There are 9 hidden switches. A switch that is on adds its own fixed numbers to the row, and there is some noise. The rows also spread widely along 12 directions, which tell nothing about the answers.
In the rows, 128 means zero.
Known rows, each followed by its switches (1 for on, 0 for off):
[100 117 134 146 127 110 109 108 120 139 148 137  99 113 145 137 154 141
 170 100 129 147 114 147 145 151 121  95 116 110 157 151 127 132 154 179] -> 0 0 1 0 0 0 1 0 0
[130 126 125 150 181 124 100  85  87  99 144 139 142 127 116 130 195 160
 153  60 150 124  90  65  98 143 108  63  93  87 157 127 146 106 146 115] -> 1 1 0 0 0 0 1 0 1
[150 145 115  98 174 131 110 130 108 117 139 122 142 151 109 131 126 149
 163 103 139 142 111 112  89 119  91 131 119 109 107 108 145 126 135 117] -> 0 1 1 1 0 1 1 0 1
[158 162 151 107 138 134 142 118 132 149 112 149 113 113 100 104 170  95
 133 110 147 126 147  99  96 137 115 103 100 143 160 127 104 135 148 124] -> 1 0 1 0 1 1 1 1 0
[170 135 113 114 143 127 155 189 163 145 133 125 124 148 148 127 133 134
 128 135 150 121  93  88 109 153 105 138 114 159 160 136 150 133 116 146] -> 1 0 1 1 0 0 1 1 1
[160 158 148 121 140 107 119 160 136 151  94 129 129 113 120 137 160  98
 131 134 135 113 127  89 132 153 117 103 117 123 169 113 128 115 152 111] -> 1 1 0 1 0 0 1 0 1
[134 133 125 119 145 121 134 142 130  98 122 137 111 153 148 140 117 150
 127 115 106 114 131  98 165 148 112 103  75 111 146 123 132 116 153 153] -> 0 1 1 0 1 0 1 1 1
[145 143  73  79 181 186 116 154 106  96 139 138 181 175 102  96 120 153
 160  72 161 111 103  97 139 103  82 136 107 126  88 104 144 128 117 126] -> 1 0 1 1 0 0 0 1 0
[126 136 117 109 107 165 161 142 170 159 168 134  97 107 117 107 151 126
 127 125 154 132 130 126 102 122 103 138 125 169 155 144 115 156 127 148] -> 1 0 0 1 0 0 1 1 0
[120 135  97 122 122 108 135 121 141 141 160 115 154 126 165 146 125 149
 165 111 126 139 129 126 158 145  95 151 147 145 149 137 128 122 125 151] -> 0 0 1 1 1 1 1 1 0
[164 146 130  87 190 149 112 188 163 195 124 134 119 111 104  89 148 116
 162 129 125 133  94 120  63 128 121 142 125 136 121 120 124 155 157 127] -> 1 1 0 1 1 1 1 0 0
[167 155 175 140  81  56 153 110 134 145 120 104 113  85 145 193 163 109
 130 156 147 135 146 124 103 162 103 128 154 152 177 148 144 122 142 117] -> 0 0 0 1 1 0 1 1 1
[139 133 108 132 150 146 149 120 137 152 129 130 126 153 141  84 141 123
 138 109 128 145 119  79  88 163 142 118 107 143 184 145 106 126 124 143] -> 1 0 1 0 1 1 0 0 1
[133 134 141 143 131 126 113 106 117 152 153 117  83 145 130 138  97 122
 140 128 127 171 141 114  49 137 129 118 132 111 164 125 125 114 107 125] -> 0 0 1 1 0 0 0 1 1
[172 128 154 122 172  87 125 123 122  83 124 129 112 142 120 166 138 162
 105 130 116 115 128  88 123 125 116 106  94  93  91 120 161  96 149 115] -> 1 0 0 1 0 0 1 0 0
[148 136 132 107 132 137 157 117 156 144 169 113 111 120 114 122 137 140
 132 138 138 153 131 133  54 112 102 160 138 150 114 137 130 148 118 131] -> 0 0 1 0 0 0 1 0 1
[151 125 101 136 174 129 136  96 123 165 153 113 132 147 139  80 152 118
 166  90 133 178 130  95  44 165 170 136 142 161 139 153 129 121  99 163] -> 0 1 0 1 0 0 1 1 1
[138 133 121 134 135 111 130 140 141 146 153 128 142 105 152 153 163 159
 157 110 146 113  76  91 114 152  81 114 131 130 196 142 136 135 146 116] -> 1 0 1 1 1 1 1 1 0
[135 139  99  99 143 109 125 144 155 146 154 102 147 150 156 141  84 133
 151 136 104 153 163 134 162 122 107 178 148 137  93 108 135 101 106 161] -> 0 0 1 1 0 0 1 1 1
[154 126 107 110 128 146 171 133 126 107 128 136 125 160 141 107 128 139
 142 108 154 134 115 117 119 151 127 135 104 167 130 156 137 147 119 175] -> 0 0 1 0 1 0 0 1 0
[161 161 142  80 179 140  96 141 103 170  94 136 113 142  87  97 147  78
 195  89 152 172 140 144  90 139 127 117 116 124 111 119 128 129 153 165] -> 1 1 1 1 1 1 0 0 1
[157 144 120 112 146 132 127 139 158 164 161 115 144 110 115 131 139 131
 130 139 139 133 127  90  72 107  98 151 156 142 133 108 129 119 103  87] -> 1 1 0 1 0 1 0 0 0
[123 145 108 131 114 134 121 122 119 138 133 110 146 142 130 139  98 127
 149 126 145 140 130  96 112 143 109 127 147 126 169 115 124 107 115 113] -> 1 1 0 1 1 0 0 0 0
[128 136 142 151 115  78 124 146 176 173 146 130 119  75 170 162 154 123
 111 157  93 109 143  90 167 137 109 113 131 131 189 114 110 104 134 112] -> 0 1 0 0 0 1 1 1 0
[144 136 122 114 151 116 121 177 133 132 118 138 153 119 137 136 153 152
 159 120 145 100  59 117 138 144  87 123 118 124 151 134 144 153 159 125] -> 0 0 1 0 0 1 1 0 0
[120 126 114 161 153 135 108 180 159 204 126 131 125 118 158  96 135 120
 152 135 117 127  70  80  95 175 144 103 128 123 221 135 108 132 133 126] -> 1 0 0 0 1 0 1 0 0

New rows, each followed by its switches (1 for on, 0 for off):
[142 138 106 128 134 121 132 179 161 188 136 122 133 127 167 121 143 111
 167 120 147 139  99  97 127 176 112 127 134 160 199 138 131 126 119 165] -> 1 1 1 1 1 0 1 1 1
[145 135 113 122 178 133 102 139 121 153 133 121 149 155 125 115 116 130
 164 110 137 149 106  90  86 137 117 124 133 112 128 112 137 107 113 126] -> 1 0 1 0 1 0 1 0 0
[147 144 129 146 132 102 130 104 120 128 127 119 124 152 138 143 129 116
 121 121 132 147 152  61 112 157 123 100 118 117 179 112 125  79 108 119] -> 1 1 1 1 0 0 1 0 1
[148 150 128 108 131 157 149 130 125 117 131 146 106 141 105 112 127 129
 125 115 149 123 123  89  83 126  97 106  94 135 159 116 115 143 129 112] -> 0 1 1 0 1 1 1 1 0
[157 144  93  96 168 148 157 148 155 120 137 124 171 136 126 102 156 149
 125 111 125 101 120  78 132 131 102 145 105 144 121 121 128 129 142 119] -> 1 1 0 1 1 0 1 0 1
[114 130 126 137 124 120 119  89 119 144 145 130 123 118 137 125 148 121
 155 105 126 151 150 131 134 142 128 114 133 126 151 142 110 119 132 150] -> 0 0 1 1 0 0 0 0 0
[164 142 129 108 159 111 128 151 158 169 153 122 130 114 137 132 151 121
 147 129 132 141 128 111  97 119  93 146 129 144 124 116 136 125 112 130] -> 0 0 1 0 1 1 1 1 1
[168 141 165 101 110  99 145 152 156 147 157 118  76 107 123 178 133 125
 146 152 161 156 130 147  72 116  70 143 129 153 124 126 160 143 124 148] -> 0 1 1 0 1 1 1 1 1
[131 130 119 120 171 131 104 161 149 152 152 139 132 116 129 127 143 150
 146 121 119 118  90  98 109 115  90 117 115 107 141 104 128 133 137 109] -> 0 1 1 0 0 1 1 0 0
[110 143 107 120 130 179 129  81  94 127 141 142 141 135 103  83 151 118
 169  66 168 143 126 112 103 135 115 104 120 137 164 140 106 138 129 143] -> 1 0 1 0 0 0 0 1 0
[120 141 110 139 123 137 118 131 112 122 131 123 139 141 131 144 117 143
 150 111 150 124 101  84 121 152  98 102 124 111 185 119 131 117 136 111] -> 1 1 0 1 1 0 1 0 0
[128 155 115 106 138 151 103 169 138 141 135 132 141 140 110 141 100 120
 135 129 143 117 129  85 141 102  66 115 115 104 139  71 124 104 116  96] -> 1 1 1 0 1 0 1 0 0
[114 160 129 129 110 121 115 147 124 154 101 126 130 130 137 131 112 106
 156 133 127 131 121 119 143 158 104 117 122 115 200 115 106 131 152 122] -> 0 0 1 0 1 1 1 0 1
[146 143 118 134 153 108 121 158 144 142 113 145 148 119 148 130 161 112
 116 122 111  97 141  66 191 143 119  94  96 122 157 101 116  96 135 115] -> 0 1 0 1 1 0 1 0 0
[165 118 104 127 211 116 107 148 128 122 132 132 148 175 153 118 126 148
 138  97 108 131 113  57 127 142 132 109  89 106 118 113 150  83 106 141] -> 1 0 1 0 1 0 0 1 1
[161 132 127 126 153  87 122 139 137 156 136 119 151 114 159 145 176 126
 163 107 141 133 113 103 134 156 112 125 138 142 149 143 150 110 125 153] -> 1 0 1 1 0 0 0 1 1
[147 136 123 153 157 114 108 125 117 170 136 124 135 124 142 123 158 120
 163  98 153 145  96  77  74 167 133  97 138 130 187 140 138 111 118 126] -> 1 0 0 1 1 0 1 1 0
[126 122 114 134 172 139 140 127 166 141 138 142 110 143 149  89 135 144
 105 121  75 120 140  72 139 146 151 108  81 114 154 129  92 110 144 144] -> 1 0 1 0 1 0 1 0 0
[161 137 123 136 133 120 179  65 112 106 128 129 133 135 138 102 179 135
 126  92 137 132 139  78  80 171 150 111 111 161 176 169 115 131 130 137] -> 0 1 1 1 0 0 0 1 1
[148 167 153 108 146 111 113 128 117 134  96 137 137 110 109 135 163 109
 146 109 131 112 131  96 131 141  97  99 110 111 170 108 116 122 169 108] -> 1 1 1 0 0 1 1 1 1
[137 124 122 130 134 115 131 149 152 156 151 120 110 128 161 139 128 138
 146 130 118 139 116 115 116 150 119 131 126 138 164 137 131 129 124 154] -> 0 1 1 1 0 0 0 1 1
[173 123 144 101 179  64 120 161 175 173 146 106 159  75 159 160 198 157
 177 130 108 126  94 144 132 141 103 163 157 139 102 154 160 139 165 161] -> 1 1 1 1 0 0 0 0 1
[147 154 124 143 127 132 128 169 116 138  94 138 134 135 135 126 127 119
 128 129 145  96  85  69 110 168 117  91 109 125 214 121 121 134 141  89] -> 0 0 0 1 1 0 1 1 0
[139 149  74 103 173 168 131 200 156 175 103 134 190 142 145  59 133 116
 160 107 126 100  88  74 153 159 132 141 122 160 165 120 109 139 133 138] -> 1 1 0 0 1 0 1 1 0
[121 149 135 119 149 102  91 131 109 122 106 102 134 151 134 159  69 143
 153 142  85 137 133 134 136 144 122 137 133  74 127 106 132 108 166 115] -> 0 0 0 1 1 0 1 0 1
[114 153  99 108 156 178 118 118 108 129 146 132 160 123 103  93 152 152
 172  78 145 113  84 114  81 128  86 124 124 116 165 131 111 168 160 100] -> 0 0 1 1 0 0 1 1 1
[128 136 105 114 158 132 121 147 151 153 153 131 139 114 138 122 171 139
 156 101 133 125 114 110 151 136  93 123 113 130 145 130 129 126 147 146] -> 1 0 0 1 1 1 1 0 1
[168 147 120 109 149 108 153 148 138 124 112 137 144 136 140 128 164 123
 130 118 136 114 128  91 152 149 105 123  97 144 144 127 131 123 139 133] -> 0 0 1 1 1 1 1 0 1
[130 129 139 126 146 121  95 196 159 187 132 133 108 105 151 136 121 128
 159 146 111 122  84 126 123 137 112 119 128 117 170 118 126 143 143 138] -> 0 1 1 0 0 0 0 1 0
[115 138 142 124 136 130 114 109 124 142 135 143  87 110 121 124 161 112
 145 105 116 143 158 138 140 136 125  97  95 111 150 135 106 127 165 152] -> 0 0 0 1 1 1 0 0 1
[162 166 138  83 148 132 122 179 179 190 153 125 149  81 102 129 167  98
 138 149 142 120 140 125 109  79  56 161 142 143 102  86 124 141 119  91] -> 0 0 1 0 1 0 1 0 1
[121 153 119 121 126 124 101 198 150 169 123 118 141 111 150 150 113 126
 155 143 121 105  98 120 157 142  86 130 133 116 183 106 126 135 153 111] -> 0 0 0 1 1 0 1 1 1
[124 143 116 119 145 147 116 118 133 140 139 156 128 128 115 107 164  97
 128  91 141 129 169  79 171 112 104  87  89 125 146  95 101  93 113 135] -> 1 1 1 0 0 1 0 0 0
[159 143 127 113 142 112 148 157 145 143 108 133 123 136 139 118 143 119
 140 131 130 130 117 102 124 158 118 124 103 145 156 132 126 134 141 147] -> 0 1 1 0 1 1 1 0 1
[140 141 137 121 134 108 129 142 138 137 120 131 104 120 140 137 147 116
 132 125 117 124 146 116 155 150 125 110 103 132 149 125 128 120 152 151] -> 0 1 0 1 0 0 1 1 1
[128 160 132 107 112 148 137  83  98 109 116 142 103 151  89 109 128  88
 132 101 154 154 194 129 136 123 121 107 102 131 118 114 106 114 126 145] -> 0 0 1 1 0 0 1 0 0
[127 138 144 135 138 113 117  99 117 139 140 118 108 117 129 137 140 129
 154 114 124 149 134 127  91 144 122 113 123 116 148 137 129 126 146 138] -> 0 0 0 0 1 0 1 1 1
[162 132 117 147 134  95 147 140 126 128 112 143 147 124 164 131 177 126
 124 112 141 102 106  72 158 170 133 101 110 155 183 146 137 116 127 131] -> 0 0 0 1 0 1 0 1 0
[157 138 129 156 130 127 155 119 108 115 118 131 110 158 132 128 149 135
 126 108 168 132  88  56  58 184 120  81 100 129 219 152 136 126 129 114] -> 1 0 1 1 1 0 1 0 1
[146 133 143 135 134  87 141 157 175 131 157 117 141  81 165 184 154 183
 114 155  94  78  84  83 126 131  64 127 122 113 181 122 132 139 160  81] -> 0 1 1 0 1 0 1 1 1
[147 142 123 103 145 114 126 162 141 114 133 141 138 126 128 156 169 139
 137 109 148 104 116 105 185 126  66 112  94 121 133 112 147 118 150 136] -> 1 0 1 1 0 1 1 0 1
[134 124 134 111 124 120 155 106 144 112 155 129 118 107 134 147 166 161
 143 113 131 123 127 139 138 134  97 130 115 136 125 159 130 144 164 157] -> 1 0 1 1 1 0 0 0 0
[125 138 131 117 122 133 128 146 152 155 150 142  98 111 126 131 176 107
 142 108 154 134 141 126 162 133  89 102 102 135 155 128 122 124 138 167] -> 1 0 1 1 0 0 1 0 1
[167 155 104  74 170 161 138 160 135 134 124 130 175 124 106  98 165 131
 156  97 154 106 107 112 117 121  93 153 119 154 107 125 136 149 144 123] -> 1 0 0 1 1 0 0 1 1
[156 139 113 124 146 124 138 149 129 145 112 127 159 136 132 112 153 119
 152 115 159 129 101  93 119 159 125 125 129 151 147 139 140 126 124 140] -> 1 0 0 0 1 0 1 0 0
[122 134 102 132 140 138 126 102 108 103 149 129 118 169 136 127 110 140
 136  93 132 144 145  95 131 140 116 107 103 114 148 121 130 101 114 145] -> 0 0 1 1 0 0 1 1 1
[136 102 137 129 180 126 110 137 163 159 181 118  61 147 148 135  98 165
 134 135  83 165 121 119  53 128 137 131 113  99 123 134 137 116 126 158] -> 1 0 1 1 0 0 0 1 1
[152 123  89 108 195 139 111 189 169 185 156 134 155 131 155  93 138 131
 161 113 113 129 107  96 130 120 118 144 121 145 110 110 132 122  99 152] -> 0 1 1 0 1 0 0 1 0
[147 149 110 128 123 156 154 138 118 123 108 129 119 168 120 101 124 110
 126 115 163 135 122  79  97 169 131 108 104 145 184 134 124 123 123 132] -> 1 0 0 1 1 0 1 0 1
[135 138 154  86 157 115 107 144 155 139 161 128  96  97 116 165 148 152
 163 117 116 134 129 153 129 104  66 131 109 104 100 113 144 137 172 152] -> 1 1 1 0 1 1 1 1 1
[134 139 119  90 162 128 146 140 180 132 128 140 128 123 135 104 136 140
 112 133  68 108 166 106 189 122 122 136  85 123 112 114  93 118 170 148] -> 1 1 1 0 1 1 1 0 0
[147 142 117 134 157 113 107 154 128 156 115 148 128 134 138 118 182  87
 144  93 153 133 136  69 171 159 125  78  94 135 171 112 131  89 120 155] -> 1 1 0 1 0 1 1 0 1
